The first 10 rows are patterns. Each new row is the sum of 3 different patterns, raised or lowered, with some noise. Before adding, each is slid sideways (what falls off one end comes back at the other) and multiplied by a number that may be negative. Names go in the order of the patterns.
Known rows, each followed by the names of its patterns:
-.09; .03; .05; .02; .07; .00; -.01; .00; .00; -.14; .01; .03; .04; .01; -.16; -.07; .01; -.03; .00; .02; -.01; -.01; .00; -.05; -.10; -.23; -.21; -.11; -.01; .07; -.01; .20; .08; -.24; -.06; .05; .01; -.10; -.02; -.10; .05
Q
-.09; .02; .02; .13; .00; -.06; .09; -.02; -.12; -.10; .07; -.06; -.01; .00; -.16; .06; -.12; .04; .04; .13; .00; -.02; -.13; -.10; .01; .01; -.15; -.01; .00; .09; .05; .05; .12; .02; -.14; -.12; -.01; -.22; .09; -.04; .01
N
-.04; -.03; -.05; .05; .05; .03; -.11; -.14; .07; -.27; -.05; -.01; .01; -.01; -.16; -.03; -.06; -.05; -.05; -.03; -.03; .05; .15; -.04; .04; .05; -.07; .07; .00; -.09; .12; .20; -.10; -.03; .08; .01; .03; -.01; .07; -.04; -.12
Y
.12; -.05; .28; -.10; -.20; -.11; .03; .15; .04; .05; -.02; .01; .01; .05; .27; .02; .08; .07; -.06; .08; .05; -.06; -.09; -.06; -.04; .13; -.04; -.04; .00; .13; .06; -.01; .07; -.17; -.05; .01; .05; -.04; .07; -.10; .09
H
-.22; .01; .16; .24; -.25; -.06; -.21; .00; .00; -.14; .07; .09; .09; -.04; .01; .03; -.06; -.28; .11; -.15; -.15; -.02; -.01; .03; .05; .20; .04; .00; .02; .04; -.04; -.19; .01; -.09; .28; .00; -.08; .14; .07; -.02; -.09
Z
.11; -.15; -.06; .05; -.05; .10; -.01; .14; .02; -.23; .20; -.13; .01; .03; -.05; -.02; -.17; .08; -.06; -.08; .06; .04; -.01; .01; -.07; .05; .01; -.11; .04; -.02; -.05; -.24; -.03; -.02; -.10; -.09; -.02; -.18; -.01; .00; .00
E
.04; .09; -.08; -.10; .18; .16; .04; .02; .26; -.05; .09; .05; .19; .17; .00; -.04; .01; -.07; .11; -.06; -.02; -.01; -.05; -.07; .00; .00; .04; -.11; -.02; .01; .06; .04; -.12; -.04; .00; -.18; .02; -.06; -.12; .02; -.03
M
.02; -.08; -.16; -.20; .11; .20; -.01; -.03; .02; .04; .02; .02; .21; -.11; -.10; -.01; .00; -.16; -.10; .22; .04; -.28; -.08; -.12; -.01; -.03; .02; .00; .00; -.04; -.01; .03; -.03; .04; -.04; .01; -.04; .14; .13; -.10; -.14
T
-.11; .07; .00; .07; .02; .28; -.03; -.05; -.06; -.09; .14; .03; .11; .03; .11; -.04; .13; .00; .02; -.02; .19; .00; -.02; .00; -.03; -.03; .04; .12; .00; .05; .00; -.16; .04; .01; -.01; -.17; -.09; -.14; -.02; -.05; .00
R
-.02; .02; -.09; .11; -.14; -.01; .10; .15; .00; -.28; .18; .02; -.03; -.05; -.18; -.08; .02; -.05; .10; .15; -.07; .12; .06; -.05; -.02; -.22; .00; -.02; .02; -.24; -.07; .16; .24; .18; .14; -.03; .04; .06; .18; .02; -.09
W

New rows. What belongs after each?
-.09; -.21; -.22; -.48; -.06; -.16; -.09; -.11; -.26; -.31; -.40; .15; -.05; -.30; -.10; .04; .01; -.17; -.16; .17; -.10; -.31; -.15; -.11; -.46; -.04; -.33; -.13; -.38; -.19; .07; -.28; -.05; -.26; -.09; -.28; -.40; -.03; -.07; -.20; -.04
N E T
-.12; -.11; -.25; .05; -.29; -.37; -.13; .05; -.22; -.52; -.05; -.28; -.20; -.19; -.27; -.22; -.08; -.19; -.14; -.07; -.38; -.14; -.08; -.55; -.12; -.25; -.03; -.17; -.23; -.33; -.26; -.12; -.06; -.02; -.26; -.31; -.17; -.18; -.14; -.09; -.30
N H W
.19; .12; .14; .30; .39; .07; .38; .19; -.02; .25; .36; .15; .08; .30; .13; .19; .22; .17; .20; .26; .30; .00; .28; .09; .28; .03; .08; .36; .10; -.05; -.03; .04; .40; .20; .31; .20; .45; .16; .19; .35; .04
Q H R
-.02; .02; .10; .20; .18; -.11; .31; .28; -.03; .41; .24; .22; .12; .01; .06; -.02; .00; .26; .16; .04; -.07; .37; .12; .10; -.24; .07; -.02; -.07; .07; .25; .40; .17; .22; .00; -.07; .42; .24; .41; .13; -.19; .44
N Z E
.31; .20; .28; .00; .02; .03; .24; .31; .43; .38; .25; .28; .39; .16; .04; .07; .05; .23; -.02; -.04; .30; .45; .32; .27; .12; .17; .16; .25; .03; .09; .08; .19; .22; .10; .14; .30; .38; .28; .30; -.04; .32
N M W
.04; -.02; -.04; .17; .02; .44; .07; .01; .04; -.05; -.12; .15; -.08; -.09; .06; .09; .21; .15; .13; .07; -.09; -.02; -.03; -.16; -.01; .12; -.23; .06; .16; -.04; .12; .03; .02; -.08; -.30; .03; .21; .26; -.19; -.01; -.25
Q Y Z
.20; .27; .06; .36; .56; .36; -.19; -.27; .42; .19; .49; .17; .14; .23; -.05; .14; .28; .15; .06; .34; .08; .29; .21; .65; .35; .17; .16; .13; .11; -.03; .13; .17; -.05; .10; .18; .23; .27; .17; -.07; .09; .20
H Z T
.24; -.31; .15; .08; -.05; .25; .07; -.07; .26; .34; .12; .13; .04; .10; .13; .16; .05; -.01; .11; -.04; .26; .18; .10; .11; .12; -.16; .10; .13; -.43; -.03; -.23; .19; .10; .09; -.04; -.16; -.13; -.11; .08; .07; .11
Y H M
-.02; .11; -.05; -.13; .09; .19; .28; .07; .09; -.23; .15; .27; -.03; .03; .23; .20; .29; .13; .27; .20; -.09; .17; .01; .09; .10; -.02; .10; .13; .09; .00; .26; .15; -.04; -.08; -.15; .09; .07; .36; .01; .00; .17
Z M T
-.15; -.10; -.19; .08; -.06; -.19; -.35; .08; -.11; -.43; -.44; -.33; -.38; -.20; -.18; -.18; -.16; -.24; -.18; -.10; -.18; -.10; -.22; .07; -.20; -.40; -.12; -.19; .25; -.35; -.26; .02; -.07; .15; -.07; .01; -.08; -.10; -.25; .10; -.17
E M W
.25; .14; .05; .13; .07; .18; .12; .33; .40; .10; .18; .31; .30; .10; -.14; .09; .24; .27; .01; .03; .18; .01; -.09; .19; .07; -.04; .20; .07; -.01; .08; .38; .29; .26; .22; .16; .20; .19; .12; .10; .20; .05
N M T
-.12; -.25; -.34; -.51; -.36; -.34; -.08; -.10; -.17; -.25; -.01; -.18; -.11; -.29; .14; -.21; -.21; -.44; -.24; .11; .05; .05; -.05; -.03; -.15; .00; .10; -.15; -.23; .08; -.17; -.23; -.11; -.37; -.15; .02; -.04; -.27; -.37; -.03; -.46
M R W
-.31; -.10; -.02; -.02; .11; -.08; .24; -.17; -.19; -.17; .08; .03; -.09; -.10; -.11; -.22; .22; -.12; -.15; -.24; -.17; -.27; -.14; -.19; -.04; -.05; -.33; .16; -.01; .04; -.24; -.19; -.18; -.32; -.20; -.17; -.18; -.23; -.32; .00; -.01
N H M
.19; -.28; -.16; -.26; -.10; -.11; -.16; -.03; -.22; -.11; .08; -.09; .00; -.22; -.17; -.05; -.24; -.20; -.01; -.12; -.09; -.05; -.38; -.25; -.24; -.14; -.38; -.25; -.32; -.17; -.24; -.26; -.23; -.05; -.01; -.18; -.08; -.09; .00; .04; -.32
N E M
.08; -.42; -.16; -.28; -.21; -.09; -.15; .00; -.28; -.36; -.13; -.27; -.36; -.12; -.23; -.14; -.17; -.22; -.09; -.17; -.29; -.11; .05; -.16; -.28; -.14; -.12; -.29; -.07; -.28; -.26; -.21; -.18; -.13; .09; -.24; -.39; -.26; -.37; -.20; -.10
Q H E
.12; -.09; -.17; .00; -.33; -.43; -.14; .05; -.11; -.10; -.11; .01; -.05; .02; .13; .14; -.24; -.22; -.12; -.29; -.14; -.08; .21; -.16; -.05; -.06; -.05; -.08; -.12; .14; -.06; -.11; -.14; .02; -.08; -.06; -.08; -.35; .02; -.22; .02
N Y T
-.15; -.09; .21; -.30; -.12; -.23; -.27; -.31; -.14; -.11; -.16; -.33; -.24; -.46; .01; -.24; -.18; -.37; -.33; -.22; -.22; -.15; .00; -.12; -.13; .05; -.24; .02; .00; -.17; -.27; -.18; -.23; -.25; -.27; -.19; -.04; .01; -.06; -.19; .08
N M T
.14; .13; .26; .10; .07; .33; -.02; .08; .01; .21; .14; .16; .36; .17; .15; .30; .10; .32; .04; .10; .30; .05; .20; .37; .29; .39; .10; .28; .26; .24; .21; .33; .31; -.02; .12; .19; -.07; .30; .31; .21; .33
H E R
-.15; -.13; -.10; .05; -.09; -.23; -.06; -.12; -.01; -.26; -.08; -.05; -.43; .10; .01; -.17; .03; .13; .41; -.12; -.14; -.03; -.20; -.16; -.32; -.21; .11; -.30; -.07; .07; -.05; -.08; .15; .13; -.22; -.16; .18; .01; -.06; .04; -.08
Q E T
.41; .31; .25; .19; .13; .12; .28; .18; .38; -.03; .03; .36; .16; .03; .26; .54; .27; .02; .14; .16; .14; .21; .26; .22; .02; -.10; .24; .23; -.13; .27; -.04; .13; -.16; .12; .46; -.08; .14; .22; -.03; .09; .01
E M T
.21; .03; .05; .06; .02; .02; .08; -.03; -.05; -.24; .10; .01; -.06; .09; -.06; .09; .03; .14; -.05; -.02; -.07; .00; .10; -.01; -.21; -.06; .03; .01; .27; .34; -.02; -.06; .12; -.09; .20; -.09; -.02; .06; -.20; .05; .40
N H R
-.16; -.06; .01; .07; .00; .13; -.06; .12; .13; .09; .26; .03; -.07; .12; .05; .24; .15; .13; .00; .14; .14; .10; .25; .10; .18; .19; .03; .11; .02; -.03; -.20; .02; .23; -.13; -.01; -.03; .01; .00; .12; .09; .00
H E M
-.12; -.10; .05; -.06; .07; -.12; -.08; -.01; -.02; -.41; -.28; -.15; -.38; .00; -.14; -.16; -.08; .05; .03; -.18; -.09; -.18; -.17; -.29; -.07; -.28; .25; -.19; -.21; .17; -.11; .07; -.47; -.52; -.22; -.01; .18; -.33; -.27; -.34; -.10
H Z E
.08; -.12; .11; .04; .10; .28; .10; .18; .13; -.19; -.11; .19; -.09; .26; .02; .13; .11; .04; .18; .29; .05; .12; .30; -.12; -.21; -.06; .23; -.07; .07; .23; -.06; -.01; -.18; .15; .30; .23; .20; .03; .05; .04; .14
N Y M
.19; .20; .03; .11; .20; .08; .08; .22; .40; .21; .13; .26; .13; .20; .34; .15; .15; .08; .19; .19; .04; .15; .31; .15; .13; .08; .20; .37; .00; .41; .01; -.09; .19; .11; .12; .05; .28; .22; -.05; -.07; -.11
Y E T
.18; .24; .09; .37; .33; .04; .16; .24; .24; .20; .26; .34; .29; -.22; .25; .10; .22; -.04; .31; .33; .38; .31; .28; .15; .24; .38; .32; .26; .10; .15; .34; .04; .18; -.04; .05; .06; .16; .23; .10; .24; .26
T R W
-.18; .04; -.01; -.19; -.24; .04; -.17; -.24; -.22; -.15; -.35; -.03; -.29; -.37; -.14; -.10; -.21; -.06; -.07; -.21; -.17; -.16; -.16; -.09; -.02; -.17; -.18; -.21; -.31; .00; -.13; -.17; .13; .06; .02; -.03; -.17; -.10; -.17; -.09; -.37
Q N Y
.00; .15; -.09; .03; .05; .15; .02; .06; .02; .37; .03; .19; .19; .01; .23; -.09; -.18; -.07; .18; .17; .02; .08; .16; .28; .08; .32; -.35; -.17; .15; -.13; -.21; .05; .25; .27; -.13; -.28; -.47; .35; .10; .18; .04
Y Z T
.02; -.16; -.24; -.21; .11; -.29; .00; .12; -.12; -.22; -.09; -.09; .20; -.14; -.13; .11; -.12; -.17; -.13; .13; -.25; -.08; -.04; -.21; .01; -.10; -.06; .00; -.07; -.36; .08; -.15; -.31; -.06; -.21; -.23; -.30; -.08; .27; -.21; .09
N Y E
.17; -.07; .06; -.19; .27; .21; .01; .24; .08; .09; -.04; .14; .33; -.04; .21; .06; .00; .01; .07; .32; -.16; .05; .42; .19; -.08; .11; -.10; .21; .10; .13; .11; .06; .13; .10; .49; .17; .17; .12; .23; .04; .48
H E T
.16; .21; .09; .27; .24; .30; .20; .37; .29; .22; -.07; .10; -.07; -.21; .11; .59; .28; -.20; .46; .11; .11; .14; -.03; .08; .06; -.12; .18; .23; -.07; .23; .26; .14; .13; -.07; .08; .03; .26; -.05; .20; .19; .31
Q N W
-.14; -.24; .16; -.04; -.01; -.15; -.04; -.37; -.03; -.27; -.22; -.03; -.20; .13; .11; -.16; -.20; -.24; -.09; -.11; -.09; -.15; -.09; -.35; -.32; -.08; -.17; -.26; -.13; -.31; -.16; -.10; -.12; -.12; .03; -.19; -.01; -.16; .09; -.25; -.23
Q H R
.15; .11; .30; .07; .22; .07; -.11; .30; .00; .05; .32; .20; .44; .07; .19; .10; .41; .17; .38; .14; .27; .15; .09; .10; .02; -.04; .20; .35; .24; .44; .04; .29; .19; .27; .07; .15; .00; -.10; .22; .20; -.07
Z E R
-.24; -.20; -.29; -.05; -.11; -.18; -.25; -.32; -.31; -.04; -.18; -.10; -.30; -.14; -.41; -.31; -.20; -.24; -.32; -.15; -.33; -.13; -.36; .09; -.13; -.24; -.22; -.08; -.03; -.38; .01; .15; .01; -.14; .12; -.20; -.13; -.18; .13; -.05; -.20
M T R
-.38; -.15; .02; .23; .06; .01; -.15; .08; -.08; .18; -.07; -.13; -.05; .00; -.13; -.08; -.10; -.04; -.12; -.07; -.05; -.32; .14; -.01; -.28; -.17; -.13; -.22; -.01; -.08; .03; .27; -.12; -.17; -.27; .13; -.09; -.09; -.06; -.20; .09
N Z W
.18; .30; .18; -.13; .21; .08; .00; .32; .09; .09; .03; .16; .04; -.21; .26; .03; -.03; .07; .04; .11; .30; .05; .20; .23; -.06; .35; .03; .28; .12; -.25; .24; .03; .19; .04; .03; .24; .29; .38; .13; -.03; .28
N E W
.11; .10; .05; .02; .11; .09; -.02; -.04; .15; -.12; .02; .02; -.05; -.31; -.09; .10; .03; .08; .07; .15; .12; -.25; .03; .17; .15; -.05; .07; .06; .28; -.01; .17; -.01; -.08; .44; .14; -.07; .09; -.10; -.05; -.05; .11
Q Z E
.14; -.06; -.31; .01; .24; -.10; .08; -.02; -.06; .07; -.20; .25; .02; -.17; -.18; -.20; -.15; -.05; .23; .23; -.16; -.29; -.38; .06; -.05; -.11; .07; -.13; -.01; -.02; .17; .11; .11; -.05; .06; .02; .15; .03; -.24; -.06; .01
Q H T
.28; -.10; .01; .09; .17; .08; .18; .04; -.02; .06; .08; -.03; .10; -.02; .00; -.05; -.09; .25; .27; .04; -.02; -.06; .15; -.19; -.05; .22; .30; .09; -.04; .07; .16; .11; .08; .20; -.01; .17; .25; .06; .17; .06; .27
Y M T
-.42; -.07; -.13; -.02; -.24; -.37; .04; .01; -.08; .06; -.10; -.17; -.04; -.09; -.10; -.06; -.18; -.26; .01; .14; -.09; -.05; .26; .05; .00; -.35; .14; .07; -.25; -.09; -.24; -.22; -.03; -.16; -.02; .10; -.19; -.12; .01; -.14; -.14
N M W
.17; -.09; .04; -.26; .14; .16; .15; .03; .32; .03; .29; .11; .42; .01; .06; .22; -.13; .34; .21; .26; .46; .27; .12; .40; .02; .05; .11; .11; .15; .23; -.04; .09; .03; .15; -.04; .37; .13; -.06; -.40; -.15; .02
M R W
.17; .41; .48; .29; .33; .14; .17; .33; -.12; .24; .30; .15; -.15; .15; .27; .23; .28; .11; .11; .28; .15; .17; .12; .02; .09; .11; .11; .49; .28; .26; .34; -.09; .48; .14; .25; .21; .12; .03; .07; .30; .04
Q N E
.17; -.04; .02; .00; .25; .22; .15; .17; .05; .09; .26; -.09; .14; .03; .03; -.13; -.08; .19; .08; .16; .04; .12; -.09; -.11; .20; .24; -.04; .14; .31; .06; .00; .09; .31; .23; .05; .12; .05; -.09; .01; -.01; .07
E M R
.26; .12; .07; .20; .11; .07; -.11; .08; .10; .11; .36; -.20; .08; .07; .08; .00; .24; .25; .29; .28; .29; .28; .15; -.02; .01; .37; .12; .01; .15; .03; .25; .10; .28; .33; .09; .12; .19; .04; .09; .07; -.01
H Z M
.06; .39; .32; .14; -.31; .21; .11; .09; .02; .04; .05; .19; .43; -.15; -.13; .39; .32; .55; .03; .08; .48; .02; -.01; .09; .06; .05; .12; .19; .60; .02; .26; .26; .31; .22; -.07; -.12; -.34; -.13; .22; .14; .02
Z T W
-.06; -.06; -.03; -.10; .24; .00; -.27; .07; -.08; -.12; -.18; .07; -.02; .02; .09; .26; -.01; -.06; .04; .17; .13; .02; .23; .04; .02; -.19; .17; .04; .09; .24; .03; .11; -.30; .12; -.02; -.28; .06; .03; .02; .25; -.12
Y Z E
.44; .40; .00; .38; .33; .29; .24; .24; .02; .18; .13; .22; .32; .05; .16; .22; .21; .12; .27; .15; .06; .18; .25; .26; .15; .24; .25; .39; .12; .08; .20; .21; .14; .25; .29; .15; -.05; .26; .36; .19; .29
N T R
.14; -.11; .11; -.02; -.15; -.03; -.24; .16; -.03; -.40; -.01; -.07; .17; -.34; -.07; -.30; .00; -.14; -.16; .06; .04; -.04; -.09; .01; -.03; .06; -.15; -.03; -.35; -.14; -.15; -.16; -.05; .08; .31; .00; .08; .08; .16; -.04; -.14
Z T R
-.08; .25; .10; .11; -.02; .31; -.06; -.01; -.18; -.06; .13; .12; .11; .19; -.16; .07; .26; .00; -.15; .01; -.03; .26; .02; -.09; -.21; .23; .28; -.08; .16; .01; .06; .23; .08; -.07; .19; -.13; -.12; .24; -.11; .36; .04
N H W
-.17; -.05; .26; .38; .00; -.16; .12; -.19; .10; -.06; .11; -.06; -.21; .26; -.06; -.20; -.05; .46; .10; -.39; -.34; -.21; -.12; -.08; .02; -.06; -.18; -.25; .05; .04; -.13; .06; -.16; -.01; -.04; .06; .00; .02; .01; -.18; -.04
E T W
-.12; .18; .03; .14; -.03; .11; -.18; -.07; -.05; .17; .33; .01; .16; .21; .01; -.04; -.07; .07; -.04; -.04; .12; .39; .33; .15; .17; -.27; .08; -.25; -.04; .24; -.02; -.19; .05; .05; -.23; .18; .08; .12; -.12; -.02; -.01
Q N Y
